There are 3 ways to turn a row about zero (a turn may also mirror it). The second row of each pair is the first, turned, with some noise. The first 27 pairs use one turn. New pairs use 2 turns, one after the other, and a turn may come again.
Known pairs, each followed by its turns in order:
8	9	12	-20	0	-11	-19	27
-17	-5	-21	-5	3	-10	31	9 | q659

20	-5	20	-3	-4	-13	-1	-12
-28	9	4	8	3	0	6	-12 | q630

3	22	2	9	-10	-9	-19	-15
4	10	9	16	-1	27	5	-13 | q630

12	-2	-4	2	8	18	-14	-4
2	-18	-3	-11	-5	1	0	-15 | q659

-1	9	4	2	-3	8	-9	-5
10	5	6	1	0	3	5	-9 | q630

7	-6	17	8	-10	-18	7	22
-13	13	-13	22	10	-12	-2	13 | q630

0	-4	2	1	1	-13	21	-13
9	19	-6	12	-11	3	6	-7 | q346

4	-8	-8	3	15	0	-14	22
-12	-5	10	-6	-5	-6	22	-13 | q659

12	-22	-8	-8	-10	12	-12	8
-2	-12	-1	5	-18	-23	-3	-18 | q630

21	-28	3	-9	2	14	16	-8
5	20	6	12	-13	-11	-16	25 | q346

-3	-9	11	7	11	-8	-6	6
-14	0	-2	9	1	-14	5	-5 | q346

-2	-7	24	9	-2	12	9	4
1	8	-5	-1	15	-19	18	1 | q630

-16	3	-8	1	-5	-20	35	12
8	31	16	19	4	-16	-1	17 | q659

5	-1	-8	16	7	-10	-5	11
-6	13	5	-2	-6	-3	11	-17 | q659

-6	-26	-1	-7	23	10	-17	7
-17	0	17	4	8	-23	13	20 | q346

-11	-10	-11	29	-15	9	-16	-7
20	-23	-6	20	3	5	19	-10 | q630

-20	0	1	2	-11	9	14	-3
-5	11	-5	-16	-12	14	7	2 | q346

7	-11	-19	-11	4	-1	-5	4
14	-9	7	5	1	-9	7	17 | q346

-9	-10	15	-11	22	5	-7	3
-16	11	20	-2	4	-17	5	-3 | q346

-3	1	-2	1	11	3	-12	28
14	3	8	11	-7	-16	-9	17 | q630

-5	-9	-26	-1	-15	20	10	-8
28	-14	10	17	-2	0	-8	-9 | q659

-2	-1	9	32	14	-1	7	-8
-1	-12	9	6	26	5	16	11 | q630

-10	0	31	-3	-23	22	-5	12
-22	4	-3	-35	-8	0	-22	-1 | q346

-29	23	-2	-3	-21	16	-4	-6
23	-3	-7	3	39	0	-5	5 | q659

5	16	-10	4	-15	-5	14	-3
19	17	-10	9	-1	-6	-4	-1 | q659

4	9	17	-2	10	10	19	9
-9	0	-6	-5	-1	-26	-12	8 | q659

2	3	-1	9	17	20	-15	-20
-14	8	11	10	26	12	-4	8 | q346

New pairs, each followed by its turns in order:
1	16	6	17	6	-1	-3	-1
-9	0	0	-16	-3	-12	-10	-6 | q630 q659

11	-5	-12	0	20	3	-2	-11
0	-13	-16	15	-1	6	-6	12 | q659 q659

-10	-3	18	9	-13	6	-20	-2
-12	7	17	6	10	6	19	13 | q659 q346

3	11	6	-1	-9	13	4	-11
-2	-11	10	10	-13	-2	-8	-3 | q659 q630

27	8	-10	-2	12	11	-25	-17
-19	-11	-13	-4	8	18	-32	9 | q630 q659

1	10	-5	-2	-22	-14	-8	15
-2	-17	-12	5	16	20	-3	5 | q630 q346

-3	-7	-7	-14	2	-5	-6	-1
-6	1	2	0	-17	-3	-7	4 | q659 q346

-6	6	-2	2	11	-26	9	5
1	-7	9	-9	-10	10	-5	-24 | q659 q346

-1	-11	-4	-1	-13	-6	5	1
10	7	-2	8	-7	-2	10	1 | q346 q659

14	-1	-18	21	-9	30	-31	1
-21	-24	30	-2	5	-13	24	-15 | q346 q659

4	8	-11	-9	-7	-11	-1	-29
7	-18	-18	3	-8	-15	6	-16 | q659 q659

3	-14	-6	-6	-1	6	16	10
-13	16	-5	12	3	8	-5	-5 | q659 q659

18	6	-1	-5	-19	-11	-1	18
16	-7	10	18	-3	23	4	-2 | q630 q630

15	-23	1	-2	-4	-15	-8	-11
-2	7	17	13	18	11	-14	0 | q630 q659

-17	-7	18	-1	27	-7	-16	13
-11	-5	21	-2	18	-12	-4	31 | q659 q659

-7	-6	-15	-4	-15	3	23	13
-10	-6	-20	20	-1	-2	-6	-15 | q659 q346

-16	-1	-9	-13	-1	-10	22	-15
14	1	1	2	-11	19	-21	-8 | q346 q346

-10	32	-9	0	-2	-11	-7	1
3	-16	-20	-9	3	-14	-2	-19 | q630 q659

7	7	0	-2	1	-4	-10	10
11	3	6	4	-3	-3	-1	7 | q659 q659

-2	3	-17	-12	-27	-20	-14	-5
13	-14	2	-6	29	-14	-17	-10 | q659 q630

-1	-1	-20	8	26	-1	-10	-2
-24	7	-1	17	-19	1	4	-5 | q346 q346

-33	8	21	2	15	-2	-8	-8
3	9	-4	-35	4	21	12	10 | q346 q630

14	6	0	1	-19	8	-2	-10
8	-8	-6	10	12	5	-2	18 | q659 q346

10	13	4	31	-8	-3	-5	-13
1	-15	17	-12	24	-3	14	4 | q630 q630

0	-14	9	-3	-37	-3	-24	-4
-21	-3	2	17	-1	24	10	32 | q659 q346

-3	-1	-8	-18	0	0	6	15
-9	0	-13	15	-8	1	-1	11 | q346 q659

13	-10	-10	11	-2	1	16	-8
4	5	-6	7	6	-7	2	-24 | q346 q659

-10	-13	16	42	23	-8	7	-7
17	30	12	-11	-16	21	30	1 | q659 q630

-2	-16	3	4	19	7	7	7
-16	1	-2	3	13	11	-5	14 | q659 q659

1	15	8	-6	-9	-4	-9	-5
5	-10	5	-6	-5	-4	-18	2 | q659 q630

11	13	-22	6	15	-19	8	10
21	3	-6	-7	-10	11	-17	-23 | q659 q346

8	-2	20	-18	-15	-10	-10	-32
21	-11	21	11	28	3	0	-19 | q346 q346

-6	23	-2	4	-2	22	9	-9
-14	5	18	-14	8	9	-15	10 | q346 q346

-19	-23	-8	12	-1	-19	11	12
18	20	11	27	-1	-7	-3	5 | q346 q659

-25	4	-8	1	-7	5	10	-8
0	-8	-1	-11	-3	-13	-20	-12 | q630 q630

-12	25	-9	-6	-18	-6	-25	20
1	-23	-15	5	14	20	-32	1 | q630 q346

11	18	-6	-9	3	-3	3	7
-3	-6	-13	-14	10	6	7	-4 | q630 q659

0	-1	16	-13	11	30	16	-7
4	2	-3	-9	-13	-1	7	37 | q630 q659

-6	-1	-25	-8	-7	-1	16	23
-19	5	-4	15	31	4	-1	5 | q659 q630

-5	10	0	-9	20	-5	2	7
-8	16	-6	-6	-5	-3	-8	10 | q659 q630

